Each new row is followed by its nearest point in the smallest flat space through zero that holds the last named rows.

z_422:
-2	20	-11	20	20	19	-1	10	-3	-16	8	36	-17	-26	25	10	-11	-33	-8
35	3	-33	-52	-27	-26	20	-40	20	-31	-14	5	-19	5	6	26	-34	-7	30
40	15	7	26	-41	1	16	-4	1	-24	-14	51	35	46	3	-6	-3	-31	41
69	-5	2	-30	-29	-8	13	-9	-16	-9	49	10	-7	-30	39	10	-60	-29	45
-2	27	-19	-10	15	-34	-26	-25	4	5	28	-6	-31	-27	3	15	11	33	-1
24	-40	36	-12	-27	16	15	14	-22	-79	7	-9	-16	-9	74	55	17	-32	49
25	14	11	-13	-13	15	2	26	13	2	-51	-28	-3	-49	-6	2	-24	10	-24
New rows:
-12	43	-43	-34	43	-14	-37	-24	35	5	3	-10	-37	-9	23	-11	34	-20	-33 -> -30	27	-39	-9	36	-16	-15	-23	16	-2	4	9	-39	-23	-3	16	6	13	-24
13	-39	3	-27	10	42	-33	-13	-8	25	43	18	13	13	8	-29	-27	-9	-12 -> -2	-26	0	-7	11	10	10	2	-16	29	43	1	9	5	1	-22	-30	-19	1
-44	-26	-15	39	35	10	-43	-16	1	-24	-13	-32	18	-12	19	-40	-33	2	-25 -> -33	-10	-2	6	27	17	-2	13	-2	13	0	-7	-6	-8	-4	-7	4	-4	-28
-10	18	-31	-36	12	-28	35	-40	37	-20	-27	26	0	-35	23	-1	14	37	-28 -> -7	25	-36	-23	8	-18	-2	-26	25	-16	-28	2	-29	-12	-9	21	-2	13	-11

z_819, 7 rows:
19	-6	30	6	65	14	20	26	40	-3	-17	-47	18	33	-9	-50	-15	-37	-29
-17	-18	-79	6	-1	83	47	-5	0	5	-21	11	-2	-25	14	-12	-19	17	29
-53	-19	-29	-11	18	0	50	0	-19	11	14	-18	-7	-5	51	-20	12	55	10
8	10	-45	-41	-58	6	-54	18	19	26	-29	-20	21	26	21	14	-67	11	53
-15	-58	-47	-30	1	43	2	1	20	10	-20	-6	19	16	-53	-8	27	-52	-32
-37	6	-17	-12	23	-22	22	3	20	-14	2	-1	-39	43	24	26	-28	41	-18
4	-17	-13	25	19	-33	5	-33	-19	-34	15	-6	39	-15	-13	-25	45	16	-11
New rows:
2	21	21	-15	-41	-25	-39	-19	-7	1	45	11	-7	28	-9	10	30	29	-27 -> -7	4	19	-11	-24	-52	-31	-10	-14	-3	18	12	-6	7	-6	28	19	8	-9
9	-30	-28	-26	-21	37	34	-23	14	44	-25	37	33	-32	32	2	3	19	-36 -> -18	-22	-37	-10	-13	40	19	-1	-10	16	-5	7	1	-18	2	-4	10	0	11
25	-37	-12	17	11	0	-45	-22	-26	-12	-16	1	-44	12	-15	-12	-28	41	-28 -> 3	4	-16	7	3	-11	-5	-12	8	-22	-3	8	-2	12	-9	13	-9	10	-6
-18	-26	-25	27	-23	10	-37	-8	2	5	44	17	-45	-44	29	1	14	-4	-22 -> -15	-5	-6	-1	-20	6	7	-10	-21	6	11	25	-16	-22	-1	19	21	7	2
26	1	-41	15	9	1	44	-24	-26	-10	4	3	-38	-30	-6	-4	17	39	-20 -> -11	-1	-24	27	15	11	35	-23	-15	-23	9	23	-11	-22	4	3	16	27	-3
-33	2	2	6	-29	-7	-14	27	-13	-12	40	-42	-40	12	17	6	-39	6	-22 -> -19	8	11	-18	-3	-17	-1	13	4	12	4	-5	-22	20	21	15	-16	16	0

z_172, 7 rows:
44	-24	-13	39	5	4	24	-4	-20	-53	28	30	5	38	-43	30	-4	-65	-23
73	50	21	10	-23	0	17	-24	-29	-60	-25	48	-32	3	-55	71	-21	-37	26
-2	6	-23	27	-9	-40	7	21	20	22	-15	53	14	37	-39	30	2	-22	-24
56	34	3	94	13	-17	40	41	16	-53	13	55	-21	-25	-31	46	-30	-53	-35
-12	-16	13	53	22	24	-24	32	16	-26	-1	77	-76	-10	-50	9	-59	16	39
51	-3	-9	15	-39	-48	25	38	19	-57	9	70	-10	14	-48	78	12	-41	-20
23	32	49	43	-22	29	49	24	-17	-51	-26	63	-32	20	-49	22	-24	-38	18
New rows:
10	-24	16	25	-27	-10	-12	25	-13	-34	-20	-13	8	33	6	9	4	35	30 -> -4	-13	12	-14	-16	6	4	10	-1	-16	0	11	-10	7	-6	3	5	3	12
-19	15	-35	44	43	4	-33	-5	9	14	-34	-31	44	-10	-32	-7	-42	40	8 -> -13	18	-23	32	42	-1	-29	-21	3	46	-10	-4	-1	-7	-2	-14	-29	12	-2
-2	-44	28	-39	36	31	-40	1	3	-45	2	37	3	-3	-11	-32	37	2	36 -> -13	-48	10	-27	-6	28	-15	0	-9	-28	18	4	-25	11	-8	-11	-1	13	29

z_404, 7 rows:
-25	8	19	27	-2	19	41	-7	22	-11	54	-14	36	-48	46	10	-5	4	4
2	-35	-9	-15	-23	-5	44	-2	9	-18	44	49	-50	-47	-23	-2	-23	14	24
-6	44	-63	1	13	-21	-15	35	43	23	18	33	-26	-26	32	-5	31	10	14
11	21	-7	55	54	6	-15	-12	63	19	1	-11	-25	-49	36	-6	-1	29	33
-11	-16	-26	10	-15	11	21	16	55	2	-22	-14	-23	-46	-19	-35	39	-9	4
26	21	-14	-19	-19	-11	-15	28	-23	24	59	31	-1	-39	-1	-34	-53	-18	2
-15	13	-6	14	-12	-32	18	-10	5	40	9	25	19	-60	36	-21	-56	9	-42
New rows:
4	14	2	23	9	-17	0	-28	-59	4	26	12	-20	30	6	-9	3	22	20 -> 11	5	8	-5	15	-7	-12	-9	-23	-4	15	17	-7	22	5	22	-19	12	11
7	-25	-1	41	-42	4	35	19	-59	46	35	-18	2	27	-62	41	32	-31	-24 -> -5	-17	10	-27	-32	10	13	9	-29	-19	7	-6	16	21	-25	-1	7	-22	-10
-19	-30	5	-10	29	14	-13	21	23	-10	-70	-28	-18	5	-1	30	-1	-12	-12 -> -5	-15	3	11	11	2	-4	-14	15	-2	-54	-20	-9	19	-13	2	25	6	-6
6	-2	-30	-3	36	-2	18	15	-28	-33	-14	0	12	28	7	-12	-25	-4	-20 -> 0	3	2	-8	-1	-7	-7	-2	-17	2	-6	4	7	20	0	7	-5	-1	-9
7	-32	-34	-3	0	9	30	3	53	-56	-42	-25	-20	-25	10	22	32	-42	14 -> -18	-23	-11	8	-6	18	28	3	44	-21	-21	-17	-20	-13	-16	-2	54	1	14

z_740, 7 rows:
51	-85	-67	-8	25	-6	57	-26	11	-39	12	60	-6	-8	47	51	-1	0	-17
1	14	2	39	10	24	18	30	-66	45	-44	38	1	28	-18	-23	-3	-7	-72
1	61	23	-1	49	58	-10	-1	-43	3	33	6	-59	-8	46	-50	3	58	-3
1	11	-34	57	-8	-6	-3	12	34	23	11	10	-57	14	17	-32	10	-11	-3
-17	-11	-56	-60	-32	50	22	41	15	20	46	9	-40	-11	26	0	21	-32	46
-5	-15	25	14	17	42	61	17	16	15	-38	79	-70	-24	29	12	9	-26	15
-5	-50	40	2	-62	-20	12	-2	-28	-41	6	-8	-17	-47	-2	-15	45	36	-48
New rows:
-34	27	11	-18	12	-30	30	11	25	-5	-35	36	37	17	-1	-4	24	-42	-23 -> -7	-5	13	5	-1	-3	12	9	5	16	-35	16	16	6	-21	17	-8	-28	1
-16	-14	-2	-3	-20	1	30	19	-7	-19	-14	-21	44	29	0	33	-39	9	-30 -> 5	-18	-6	-13	-5	-10	4	-1	-19	-2	-13	-1	41	8	-19	19	-7	-8	-19
7	-29	-2	22	-38	39	3	-10	-29	11	-23	-20	-37	9	9	26	-29	6	-14 -> 1	-11	-2	7	-9	6	13	9	-14	4	-6	14	-10	-3	1	-5	9	-1	-20
-32	-12	41	16	25	-42	33	7	-13	38	4	-7	-12	-8	-45	24	-38	34	0 -> -5	6	37	14	6	-8	0	-6	-3	0	-29	4	10	-3	-15	4	-6	0	-6
33	26	25	-13	8	-35	11	14	-35	25	33	13	3	-34	6	-35	-36	23	39 -> -2	22	16	-11	16	14	-9	-5	-11	-4	10	-8	-5	-4	8	-9	-3	19	8

z_691:
29	63	-31	-6	-35	11	-3	3	-1	38	16	-53	49	45	-10	-14	16	15	-16
48	-9	1	-45	-37	-2	-15	28	-38	-44	-33	6	-57	27	-7	14	-25	-19	48
43	33	1	11	27	-40	14	29	27	11	-19	-64	21	43	2	-19	17	-9	-32
20	23	-13	-5	8	-49	-8	25	-28	-33	-17	32	27	-16	27	-28	-7	-14	56
13	38	15	21	2	3	-31	-32	-28	3	74	-42	-1	2	-40	-3	-21	-57	25
-19	-29	-9	-11	-53	37	-26	-15	-16	4	38	18	-42	25	-12	-17	-27	-10	51
0	-18	39	1	7	7	-9	21	-5	6	-39	8	5	46	26	19	-4	-33	-23
New rows:
-2	18	-3	42	10	-10	9	-41	42	8	38	9	-38	-42	-5	-5	-32	2	30 -> -17	-10	-7	20	18	-11	2	-26	13	-7	48	-5	-22	-40	-23	-20	-6	0	19
22	-5	-30	-1	-23	6	22	21	25	31	1	-17	4	-41	-36	-28	-31	-6	30 -> 8	7	-28	-4	-11	-9	5	-3	9	-3	20	-14	-12	-8	-15	-23	1	19	20
28	0	13	-36	40	-6	26	-6	4	19	-2	7	18	-6	-44	-31	0	-18	-10 -> 11	10	3	6	18	-16	5	1	6	-4	2	-17	2	-7	-6	0	4	-4	-8

z_697, 7 rows:
43	-7	51	31	16	4	1	2	9	25	-3	-29	-4	0	-13	6	-60	21	-18
-14	-10	-5	-28	14	10	42	-1	-4	2	-1	24	38	49	-35	27	29	16	45
51	0	-2	45	18	12	23	-12	10	4	5	-11	58	20	3	58	-9	22	41
-36	19	14	18	13	-50	48	20	-55	12	17	-13	27	-22	15	-6	18	2	8
28	6	7	33	-40	-3	-27	-30	-7	10	-12	1	24	-29	14	8	-51	30	13
32	-4	16	-15	10	5	-20	17	13	-12	1	5	52	-5	-23	39	4	-5	10
-23	30	45	10	-26	18	18	45	19	43	12	-9	-13	-32	47	-35	3	-13	-11
New rows:
6	-42	-32	-11	20	8	30	1	-21	4	18	-45	9	18	42	9	-17	5	13 -> 6	-1	-15	26	21	-4	26	-9	-6	0	6	-13	-3	17	8	10	6	4	8
-24	42	36	26	-9	-19	10	-23	32	-10	-36	-9	-39	8	-20	-20	16	22	-25 -> -12	-2	9	3	-2	2	8	-4	-1	13	-3	-6	-34	5	2	-25	-15	5	-14
6	-29	-1	2	-8	3	-50	-63	7	21	-12	14	14	-23	22	-16	5	-3	0 -> 9	0	-18	3	-31	4	-35	-24	3	-9	-11	11	-2	-16	8	-3	-17	7	1
-71	-1	18	-28	21	8	6	45	-3	-1	-3	24	-38	-2	51	1	13	-68	14 -> -44	14	2	-27	1	6	16	39	9	6	13	5	-23	-7	21	-30	48	-33	-13
12	-7	-33	-29	-6	-22	42	26	-12	-13	11	18	-3	23	-20	-30	5	24	34 -> -25	-6	-10	-17	4	-6	26	-8	-16	0	-2	14	3	25	-17	-1	16	10	18

z_480, 7 rows:
34	39	4	5	29	33	-12	15	38	-19	-41	23	21	13	10	31	41	-2	-26
-11	3	-3	-37	49	-23	-6	-26	-50	-15	3	15	12	25	46	15	33	-11	0
44	37	8	36	17	11	-14	-16	-18	-19	-45	-33	-14	5	-18	-4	-11	-57	-8
40	25	6	10	-5	-17	-58	-43	52	38	-36	18	24	-34	-15	-13	-1	20	7
-23	-48	1	-51	-53	-22	35	7	19	27	7	-36	8	7	-17	36	27	-50	31
13	6	7	-4	-22	-30	74	-2	20	-2	46	10	9	-29	-6	-7	-14	16	3
32	-39	1	5	23	-6	9	-65	-46	-4	-1	36	32	14	-3	-17	10	-50	14
New rows:
17	-22	23	41	-1	43	-42	-40	17	-25	30	1	9	-7	26	35	20	-38	-26 -> 20	-10	0	14	12	26	-13	-9	-1	-7	-23	18	14	14	-7	2	14	-21	-5
41	13	-34	-68	-3	-5	14	23	15	-42	-41	21	-28	-12	-19	-16	-61	10	-4 -> 11	24	4	11	-2	-2	11	8	12	-6	0	-7	-6	-11	-4	-2	-9	7	-7
-48	-4	-14	26	-3	31	26	7	3	-34	-5	9	6	-54	-31	20	6	6	-11 -> -3	-7	-1	14	-10	23	21	26	11	-10	10	6	-4	2	-9	-1	-6	9	-9
-34	-17	-52	-22	42	14	7	36	-15	-23	-8	14	-2	-35	-9	-20	-8	6	5 -> -22	-11	-6	1	9	13	-1	17	-18	-10	14	9	-8	11	11	-4	-3	18	-6
-5	40	35	-1	-47	-18	-1	8	5	-43	-16	12	23	23	1	-2	-7	-7	13 -> 11	18	4	0	-1	-4	11	5	11	-4	-5	-9	-1	-4	-1	8	3	-6	-4

z_174, 7 rows:
-17	-87	-1	-2	36	-63	15	72	10	57	-3	-2	17	-23	45	-8	55	-33	-21
-29	-90	69	-11	17	-65	48	26	12	25	9	-13	14	-46	39	-4	39	-20	26
-20	34	0	-11	-25	-10	24	10	-55	89	-39	5	26	-26	25	-25	11	0	-33
-30	-45	-46	-38	33	-42	12	35	-6	42	16	23	18	-77	35	23	23	10	-17
-35	-14	11	33	-6	-64	-16	24	-5	2	-35	-24	11	-36	-15	30	36	-45	-21
-30	-51	60	26	88	24	30	26	-31	49	5	-1	-23	44	58	-10	50	-24	0
-27	-41	51	-26	2	-22	25	5	38	56	1	50	3	-13	39	-36	13	-94	-8
New rows:
-20	-31	-28	8	-13	-12	80	-20	10	5	47	-5	10	-41	7	-23	20	15	58 -> -2	-35	18	-32	-2	-17	34	-5	5	1	24	0	10	-39	18	-2	-4	32	29
28	-1	1	54	76	-36	26	-13	24	-18	7	0	-8	33	15	22	37	22	12 -> -1	-33	9	26	47	5	-5	17	-2	-24	12	-21	-16	26	5	18	22	11	10
40	-10	10	13	13	17	8	30	-45	28	-26	2	41	-53	27	-1	11	24	-20 -> -5	-3	-10	-5	3	-11	17	20	-36	41	-11	-13	15	-17	19	-5	15	31	-10
52	-3	6	-1	13	-2	-25	25	9	-21	-30	49	22	-12	-24	6	16	20	20 -> 14	-8	-19	-2	-5	-6	-10	9	15	-14	6	-3	2	3	-8	1	-4	7	0
-54	4	11	20	5	-18	11	36	36	39	38	45	17	19	11	69	-9	-15	-7 -> -26	-15	-3	-4	27	-7	-5	5	8	11	5	23	-6	-18	12	14	13	-35	-11
-37	-20	-17	30	-3	-10	-4	2	-15	-25	28	40	4	-26	-33	48	62	23	-59 -> -28	-3	-29	12	29	-19	-20	10	-11	-14	-2	-3	-4	-34	-8	45	18	-2	-14
